The groups are shells around one centre, one inside the other: the same stretched ball of 6 dimensions in 8 sizes.
In the rows, zero is written as 128.
Known rows, each followed by its group:
[105  77 145 138 113 106 103 180 171 147 111 159 154  89 132 160 137 149
 103  93  88 103 108  84 114]
beb
[ 90  70 140 129 111 105  93 165 167 146 110 152 134  97 122 165 151 167
  88 124  84  98 131  94 106]
Pon
[100  66 142 150 134 149 106 169 158 122 123 152 145  88 130 129 128 149
  91 112  94 135 148  91 107]
Gok
[111  79 149 141 107 113 103 190 176 143 112 152 151  84 129 153 137 144
 100  90  84 104  97  85 118]
vigiv
[101  74 140 151 100 112 100 179 174 155 107 148 152  93 132 155 139 165
  92 104  90 107 106  89 117]
beb
[103  81 135 135 123 149 113 211 174 122 113 131 155  71 138 150 127 140
  89 101  80 117 105  92 112]
vigiv
[109  83 140 131  99 127 107 209 178 148  97 133 159  82 133 169 137 150
  96  86  74  94  76  90 118]
Gok
[ 97  67 136 149 139 156 112 171 154 124 119 150 155  89 137 134 121 152
  93 108  97 137 149  90 106]
Gok
[ 99  78 140 124 115 128 100 200 177 124 114 134 134  76 125 156 144 145
  83 117  73 104 111  97 109]
pes
[109  78 147 144  96 100  99 186 179 156 107 152 151  89 129 160 142 154
  98  92  85  96  90  85 120]
Tuv
[114  90 145 121 102 123 106 226 188 133 105 131 151  67 131 167 139 132
  94  86  66  90  66  90 119]
dur
[ 95  65 145 141 130 115 100 148 155 141 118 170 144 102 126 148 137 158
 101 110  97 117 151  87 105]
Tuv
[ 95  75 137 133 141 125 113 175 159 131 117 161 161  86 141 156 125 145
 105 101  95 118 137  83 105]
Tuv
[ 95  67 148 122 121 118  92 160 160 133 115 155 126  97 115 156 151 157
  90 121  80 103 142  96 102]
dur
[ 98  70 142 139 109 125  98 174 167 142 110 145 140  93 124 153 143 162
  88 113  84 108 122  94 110]
beb
[102  66 143 147 143 149 111 161 150 125 120 162 154  94 133 133 122 146
 102  99  98 134 152  86 105]
Gok
[ 89  72 132 139 136 137 108 180 164 123 121 146 147  82 137 146 130 153
  87 123  92 126 145  92 104]
Tuv
[ 97  65 146 136 128 125  99 154 154 136 116 163 141 100 123 148 139 156
  98 110  91 116 148  90 104]
pes
[111  81 148 140  79 101  92 202 190 154 105 136 138  82 122 161 152 156
  85 102  73  88  73  93 123]
Gok
[ 87  70 136 145 122 103  99 166 170 141 121 158 142  90 133 151 140 163
  89 128  97 116 142  89 108]
pes
[ 96  69 139 166 105 101  99 163 172 158 116 160 152  96 135 145 137 170
  93 112 103 118 125  85 117]
beb
[ 87  61 141 159 116 106  92 144 164 145 124 162 131 101 125 137 145 175
  83 137 102 124 159  93 108]
vigiv
[ 87  66 138 157 112 103  93 159 172 145 123 156 134  94 128 141 144 172
  81 136  99 120 145  93 110]
Tuv
[ 99  75 137 129 126 151 106 196 168 118 114 133 141  78 129 148 135 145
  84 114  77 117 123  97 106]
suto
[101  77 145 125  96 107  92 188 178 145 106 141 132  88 119 167 154 157
  86 112  72  88  99  96 112]
pes
[ 90  65 135 159 137 139 107 165 161 124 129 154 145  87 136 127 126 157
  86 126 103 141 160  91 106]
dur
[ 96  79 138 130 120 123 103 201 180 123 120 138 138  72 131 153 140 144
  83 120  79 110 116  94 109]
vigiv
[110  74 149 133 117 128 104 176 161 142 106 156 153  94 127 157 135 147
 105  85  83 105 111  86 112]
vigiv
[ 91  62 145 145 127 104  96 138 154 148 119 175 142 107 126 149 140 166
 100 116 101 116 158  86 105]
Gok
[102  85 132 132 126 136 119 211 173 133 107 140 172  73 148 164 121 139
 102  87  85 110  96  84 113]
suto
[ 86  66 132 164 149 125 113 153 156 132 131 171 161  91 147 130 117 157
  99 118 116 146 171  81 106]
suto
[ 97  84 140 109 127 116 105 203 176 123 114 144 142  72 131 171 141 135
  94 109  73  96 110  91 106]
Pon
[102  80 138 149 124 123 112 195 176 132 120 150 160  75 143 146 125 142
  97 100  94 121 113  84 116]
pes
[ 91  71 140 135 145 118 107 165 160 125 126 167 148  86 136 148 130 145
 100 115  98 123 154  85 103]
suto
[ 99  75 146 132 104  90  94 171 173 155 109 159 142  95 125 169 149 160
  98 106  85  91 110  87 112]
suto
[103  83 138 128 128 142 112 214 178 114 118 133 149  65 136 150 130 131
  89 104  77 115 106  92 111]
dur
[ 97  68 143 145 138 123 106 157 156 133 122 169 151  94 133 142 129 150
 103 106 100 126 151  84 106]
pes
[ 98  71 150 139  97  84  85 164 178 152 116 159 125  95 116 157 158 164
  87 122  84  95 119  92 113]
Pon
[ 96  62 143 159 128 123 103 144 153 145 119 170 152 104 132 137 130 164
 100 108 106 129 154  85 109]
vigiv
[103  78 139 152 115 123 107 195 178 135 118 145 154  76 138 143 130 147
  91 103  91 119 109  87 117]
beb
[104  77 145 116 115 137 100 197 170 125 108 135 135  81 120 160 145 143
  88 106  68  99 107  97 107]
pes
[ 93  64 143 162 124 103  99 142 160 150 124 175 148 102 133 139 134 166
  99 116 109 126 155  83 110]
vigiv
[ 99  74 146 129 103 112  91 185 178 135 114 141 125  84 117 156 154 154
  81 122  74  98 113  97 110]
Tuv
[100  81 132 153 126 126 118 196 172 141 114 151 175  78 151 151 118 147
 102  91  99 123 109  80 117]
dur
[102  72 145 141 107 126  95 184 175 132 117 140 130  84 121 143 145 154
  81 119  80 112 119  97 112]
dur
[ 99  84 133 125 128 143 112 219 179 113 117 128 149  63 138 154 130 134
  85 111  76 114 107  94 109]
Pon
[ 91  73 137 155 122  95 104 167 173 147 123 166 154  88 141 149 133 159
  97 115 104 119 134  82 113]
suto
[103  74 142 129 137 137 112 176 155 131 111 159 161  90 135 156 126 141
 108  88  89 115 128  84 106]
Tuv
[ 95  70 146 143 108  85  92 155 170 156 115 168 139 100 125 159 148 165
  97 114  94 101 129  86 111]
Gok
[ 96  69 147 116 125 123  95 167 159 129 113 153 129  94 116 160 148 151
  92 116  77 101 138  95 101]
dur
[105  70 152 130  98 118  88 176 172 139 110 143 122  93 110 153 156 157
  84 115  72  96 113  99 111]
Pon
[100  70 138 164 122 124 109 169 165 146 117 160 164  92 142 139 124 158
 100  99 105 129 130  82 115]
beb
[ 96  74 139 149 104 121  96 191 182 134 119 135 133  79 127 142 144 159
  75 128  83 114 116  97 114]
Pon
[ 96  62 140 163 128 138 104 154 156 136 121 159 149  98 132 128 128 163
  92 115 103 137 155  89 109]
suto
[113  76 146 140 127 150 112 194 166 124 115 146 156  79 133 141 125 134
 100  86  84 121 112  87 113]
Pon
[ 95  66 142 162 121 112  99 156 166 142 125 164 144  94 132 134 135 162
  91 120 104 128 147  87 112]
beb

New rows, each followed by its group:
[ 95  67 147 131 118 124  92 167 166 127 120 148 121  91 115 146 150 156
  82 129  80 111 142  98 104]
suto
[103  79 146 130  98  92  95 184 179 154 107 152 142  90 124 170 150 155
  96 102  79  87  96  88 115]
vigiv
[102  76 145 118 134 128 107 180 160 127 112 157 149  87 128 161 135 138
 104  95  81 105 125  87 104]
pes
[102  81 135 135 137 152 118 209 171 113 119 137 159  67 143 144 121 131
  93 100  85 126 116  89 110]
dur
[ 97  73 143 152  92  89  91 172 181 159 113 152 138  93 126 155 150 170
  86 119  90 101 110  90 118]
Tuv
[ 94  64 133 169 139 144 114 157 153 136 122 161 165  95 145 127 116 161
  98 108 112 146 158  84 110]
Pon
[100  69 148 113 126 135  98 169 155 129 108 151 133  96 116 161 145 149
  96 106  74 101 133  95 101]
Pon
[115  91 139 124 118 139 119 227 178 131 103 135 172  67 143 167 123 126
 105  70  74 100  71  84 118]
Gok
[ 90  71 139 139 104 103  91 173 176 145 115 146 130  91 124 156 151 168
  80 132  85 104 127  96 110]
dur
[106  82 142 128 120 135 107 208 178 121 116 137 145  70 131 152 135 134
  90 102  76 110 103  92 112]
pes
[ 90  75 134 140 116 101 103 174 170 151 111 156 154  91 138 165 138 163
  96 113  94 105 123  86 110]
Pon
[ 90  62 144 129 141 128  99 144 148 127 121 167 133 101 121 147 140 156
  95 123  92 120 170  92  97]
Pon
[ 95  63 147 146 114 106  92 144 159 150 116 166 135 106 120 148 147 169
  94 118  94 111 146  90 108]
vigiv
[105  85 131 135 133 154 124 218 171 122 110 134 174  68 150 154 115 133
  99  85  85 120  99  86 113]
Pon
[ 83  69 128 160 138 114 110 162 164 138 127 163 159  88 148 141 124 163
  93 125 112 136 158  84 108]
Gok
[ 98  80 136 138 131 131 112 198 174 122 121 145 153  72 140 148 127 139
  92 108  88 121 121  88 110]
beb
[111  89 137 134  97 128 110 228 188 141 101 125 162  69 139 165 134 142
  91  87  73  96  64  90 122]
Pon
[102  78 143 147  95 100  96 190 185 150 113 145 142  83 129 155 146 158
  87 110  84 101  97  90 119]
beb
[106  72 145 132 134 150 109 181 158 121 116 150 149  85 129 144 128 139
  98  96  84 121 130  90 106]
Tuv
[ 91  76 136 133 117 115 100 187 175 134 116 143 139  81 131 157 142 156
  84 124  84 108 123  94 108]
pes
[ 95  73 141 129 145 127 109 170 157 124 121 163 151  87 135 152 129 141
 103 106  93 119 146  85 102]
Tuv
[ 98  75 137 163 113  98 108 173 173 159 115 164 168  91 145 152 128 161
 103  98 105 117 116  79 119]
Gok
[ 91  76 131 157 121 118 108 188 177 136 122 146 155  77 144 143 129 157
  86 120  99 126 126  88 114]
vigiv
[ 88  71 135 136 134 125 104 172 164 126 122 152 141  85 133 148 135 154
  88 126  92 121 148  92 103]
beb
[115  89 144 115 126 138 117 219 173 124 106 142 165  69 137 167 126 121
 108  71  72  99  82  84 113]
Gok
[ 92  63 138 163 123 130 101 156 161 139 122 155 145  96 132 131 132 168
  87 123 102 134 153  91 109]
vigiv
[ 89  62 142 156 123 109  95 146 162 140 126 165 134  99 126 136 141 168
  87 131 102 126 160  90 107]
pes
[ 96  65 146 143 114 118  94 156 162 142 116 157 133 100 120 146 145 164
  90 119  89 113 141  93 108]
beb
[ 92  75 137 126 155 136 114 182 160 110 127 157 150  76 139 148 124 133
  98 112  92 126 150  86 100]
Pon
[100  70 139 175 103 108 102 170 175 157 117 156 157  92 139 137 132 168
  92 108 105 124 119  85 121]
dur
[106  72 151 127 124 128 101 173 161 130 114 157 140  91 122 152 139 142
 100  98  81 108 126  89 107]
Tuv
[ 99  72 143 150 123 113 103 172 170 136 123 160 147  86 133 142 134 150
  95 111  96 121 133  86 112]
beb
[119  88 147 116 101 134 107 225 182 135  98 129 154  72 127 171 139 131
  98  76  62  86  62  91 118]
suto
[ 93  68 136 148 150 148 113 168 155 116 128 158 153  84 139 131 120 145
  95 115 101 142 161  87 103]
vigiv
[104  80 146 130  95 106  95 198 185 143 109 139 135  81 122 163 151 151
  86 109  73  92  91  94 116]
beb
[105  75 148 148  94 100  92 184 184 147 116 148 135  85 123 149 149 156
  86 112  83 102 102  91 119]
suto
[106  76 141 156 116 110 111 176 168 155 111 164 172  91 143 153 125 152
 109  83 101 115 109  77 119]
Pon
[ 90  73 138 129 110 107  96 177 171 144 110 147 137  91 126 166 149 164
  87 123  82  98 123  94 107]
Gok
[100  73 136 141 141 141 118 174 153 135 111 159 172  91 144 151 117 147
 109  88  98 125 134  82 108]
Gok
[ 89  70 132 156 122 127 103 176 171 134 122 145 145  84 136 138 133 163
  82 129  97 129 141  93 110]
vigiv
[ 95  80 133 135 128 115 113 188 169 142 111 154 167  83 145 166 127 149
 103  97  93 109 115  82 111]
Pon
[104  76 140 159 109 120 105 190 179 141 118 146 153  80 137 140 132 152
  90 105  93 120 109  87 119]
Tuv
[100  79 142 129  97 105  95 196 183 145 108 138 136  82 124 167 151 156
  85 114  74  91  95  94 114]
pes
[104  77 136 144 138 143 121 187 159 135 111 156 178  85 148 151 114 141
 110  80  97 125 120  80 112]
Gok
[ 92  69 140 132 141 124 107 159 153 132 118 166 151  95 133 154 131 151
 103 109  95 118 152  86 102]
vigiv
[ 90  69 139 138 111 103  96 160 165 153 109 157 142 101 127 163 146 170
  92 118  90 102 131  91 108]
Pon
[112  85 150 112 102 110  99 204 179 140 103 143 143  80 122 176 148 138
  99  87  66  80  79  90 114]
dur
[ 96  71 148 129 106  89  90 160 169 153 111 162 133 100 119 167 154 163
  95 114  84  91 123  90 109]
Pon
[105  82 141 110 131 142 112 204 165 122 106 141 155  77 132 168 132 131
 102  88  72 101 104  89 106]
pes
[ 94  69 143 128 124 132  96 175 166 121 120 145 126  86 119 147 146 152
  82 128  80 114 142  98 103]
dur
